There are 3 ways to turn a row about zero (a turn may also mirror it). The second row of each pair is the first, turned, with some noise. The first 27 pairs use one turn. New pairs use 3 turns, one after the other, and a turn may come again.
In the rows, 128 means zero.
Known pairs, each followed by its turns in order:
[122  78  83 116 170 118 102 114]
[ 95 108 123 150  77 172 165 120] -> Mas

[125 158 150 142 148 168  89  84]
[122  83 135  92 156 116 135  69] -> Mas

[164 109  78 154 158 176 100  93]
[ 88  92  71 109 118 160 131  82] -> Mas

[169 157 174 141 131 132 102 149]
[133 161 105 145 169 170 114 114] -> mado

[133 174 101 156 151 149 162  90]
[120 135 121 107 167 176 177 124] -> Fune

[176 112 167 128 106 159 134 106]
[109 150 127 178 140  88 161 134] -> Fune

[108  97 139 179 165  83  95 177]
[118 151 127 162 158 144 215 153] -> Mas

[ 83  78 171 161 168 126 133 165]
[ 75 131  97 179  80 157 154 161] -> mado

[177 132 169 137 159  80 165 153]
[139 137  38 138 153 130 150 117] -> mado

[150 152 152 141 156 175  95 146]
[ 98 145 137 133 180 113 112 171] -> Fune

[173  98  96 143 119 157 170  84]
[132 162 138  88 146  65 163 151] -> mado

[114  94 140 149 177 107 125 140]
[102 140 137 123 128 151 184 147] -> Mas

[105 153 129 121  99  93 134 130]
[116 117 145 111  83 144 134 122] -> Fune

[ 85 157 176  83 112 178  98 151]
[ 54  74 156 124 142  90  97 136] -> Fune

[109 170 170 109 115 132 156  80]
[184 122 148 151 132 140 175 103] -> mado

[100  95 104 104 156  83 153 126]
[186  93 105 112 105 141 122 109] -> Fune

[129 147  79  82 147  95  98 137]
[114  92 127 108 125 109  82  75] -> mado

[177 175 147 129 100 127 125 139]
[162 134 124 133 179 135  85 119] -> Mas

[ 91 168 123 123 117  84 139 175]
[161  85  95 128  94 160  97 124] -> mado

[166 148 105 112 113 115 143  98]
[129 151 123 104 115 117 177 111] -> Fune

[ 85 111 172 141  86  86 163 178]
[143  94 182 168  63 148 101 128] -> Fune

[169 171 175 123 108  86 117 132]
[165 127  89 149 187 153 115 109] -> mado

[ 88 147 159 136 126 166 154 140]
[146 142 141 135  93 168 159 137] -> mado

[ 84 147 118 138 154 175 108 103]
[ 83  93 136 115 126  90 144  89] -> Mas

[156 135 165 121  82 143 135  86]
[182 118 121  79 131 120  96 116] -> Mas

[112 127 148  95 178  98 176 131]
[178  66 132 118 129 130 152 150] -> Fune

[122  77  85 131 179  85  96  92]
[106 131 129 141  76 186 185  95] -> Mas

New pairs. What belongs after each?
[179 140 111 128 108 145 178  79]
[154  89 177  85 125 139 168 107] -> Mas mado Mas

[114 138 125  80 178 119 162 111]
[128  85  95 150 134  84 103 159] -> Fune Mas Mas

[107  89 129 101 138 166 157 130]
[176 130 148 168 149 128 125 146] -> mado Mas Mas

[153 121 101 176  85 124 121 160]
[105 166 125 140 165 119 163 170] -> Fune mado Fune

[125 160 141 159 144 115 166  96]
[115 128 148 139  78 125 124 174] -> Mas Fune Mas

[148 104 103 112 141 131 144 134]
[129 154 162 120 128 136 135 107] -> Fune Mas mado

[136 110 154 164  80  82 135 130]
[139  89 168 110 103 137  73 120] -> mado mado mado

[166 141 143  87 152 160 132 147]
[152 165 161 142 121  84 123 124] -> Fune Fune Fune

[148 112 125  97 103  91 108 155]
[145 123  97 111 168 163 114 110] -> Fune Mas Mas

[100 132 153 125 148  83  90 126]
[150 124  96 155 117 166  91 144] -> mado mado mado

[109 132  91  88 159 130 155 143]
[144 108  68 138 138  99 139 133] -> Mas Mas mado

[ 96 148 147 131 163  89 105 120]
[162 123 156 126 135 149 157  87] -> Fune Fune Mas

[164 141 143 160 145  83  82 145]
[111 129 158  84 104 155 184 130] -> Mas mado Fune

[155 105  80 159 128 105 111  78]
[138 106 124 143 113 118 163  57] -> Fune Mas Mas

[102 135  77 160 154 169 139 113]
[194 107 145 160 141 133 150 122] -> Fune mado mado

[161 131 165 123 149 156 111 119]
[143  84 119 124 152 148 115 147] -> Fune Fune Mas

[ 96 125  89 118 118  79 160 103]
[145 171 125  65 137 144 113 148] -> mado Mas mado

[ 93 176 139 155  94 111  86 133]
[ 89 118 141 190 154  92 115 128] -> Fune mado Fune

[ 95  96 143 132 115 148 118 122]
[ 94 106 114  98 118 111 132 132] -> Mas mado mado

[133  78 169  89 108 124 139 138]
[116  87 166 121  93 130  87 109] -> mado Mas Fune

[178  84 120 126 106 177 145  85]
[155 150 164 134  85 159 128  63] -> Mas Fune Mas

[138 137 116  91 115 124 105 100]
[155 119 112 113  88 136 104 127] -> Fune Fune Mas

[ 82 176 142  80 144 178 170  79]
[151 195 130 128  80  70 124 182] -> Fune mado Mas

[109 100 160 153 104 114 129 127]
[137 118 106 112 120  79 115 119] -> Fune Mas mado

[163 144 133 154 155 168 138 127]
[118 121 166 117 105 107 106 164] -> mado Fune Mas

[ 85  84 123 146 133 174 117  89]
[ 99 132 146 122  58 143 110 161] -> Fune mado Fune

[ 86  96 139 164 154 110 117  84]
[125 126  90  76 155 103 174 132] -> Mas mado mado

[178 155 169 177  83 148 151  80]
[147  58  93  72 125  93 164 108] -> Mas Mas Mas

[149 103 142  98 147 110 133 117]
[144 136 143 127 120  84 109 121] -> mado Mas Mas

[112 155 126  85 148 171 145 179]
[ 91 115  83 108 141 110  81 162] -> Fune Fune mado

[115  86 112  95 125 175 168  99]
[165 150  97  84 108 132 148 173] -> mado Fune Mas

[150  89 111  86 109 173 116  86]
[146 152 137 107 109  78 169 180] -> mado mado mado

[133  88 121  90  82 176 133  95]
[174 171 141 146  71 149 127 153] -> Fune mado Fune

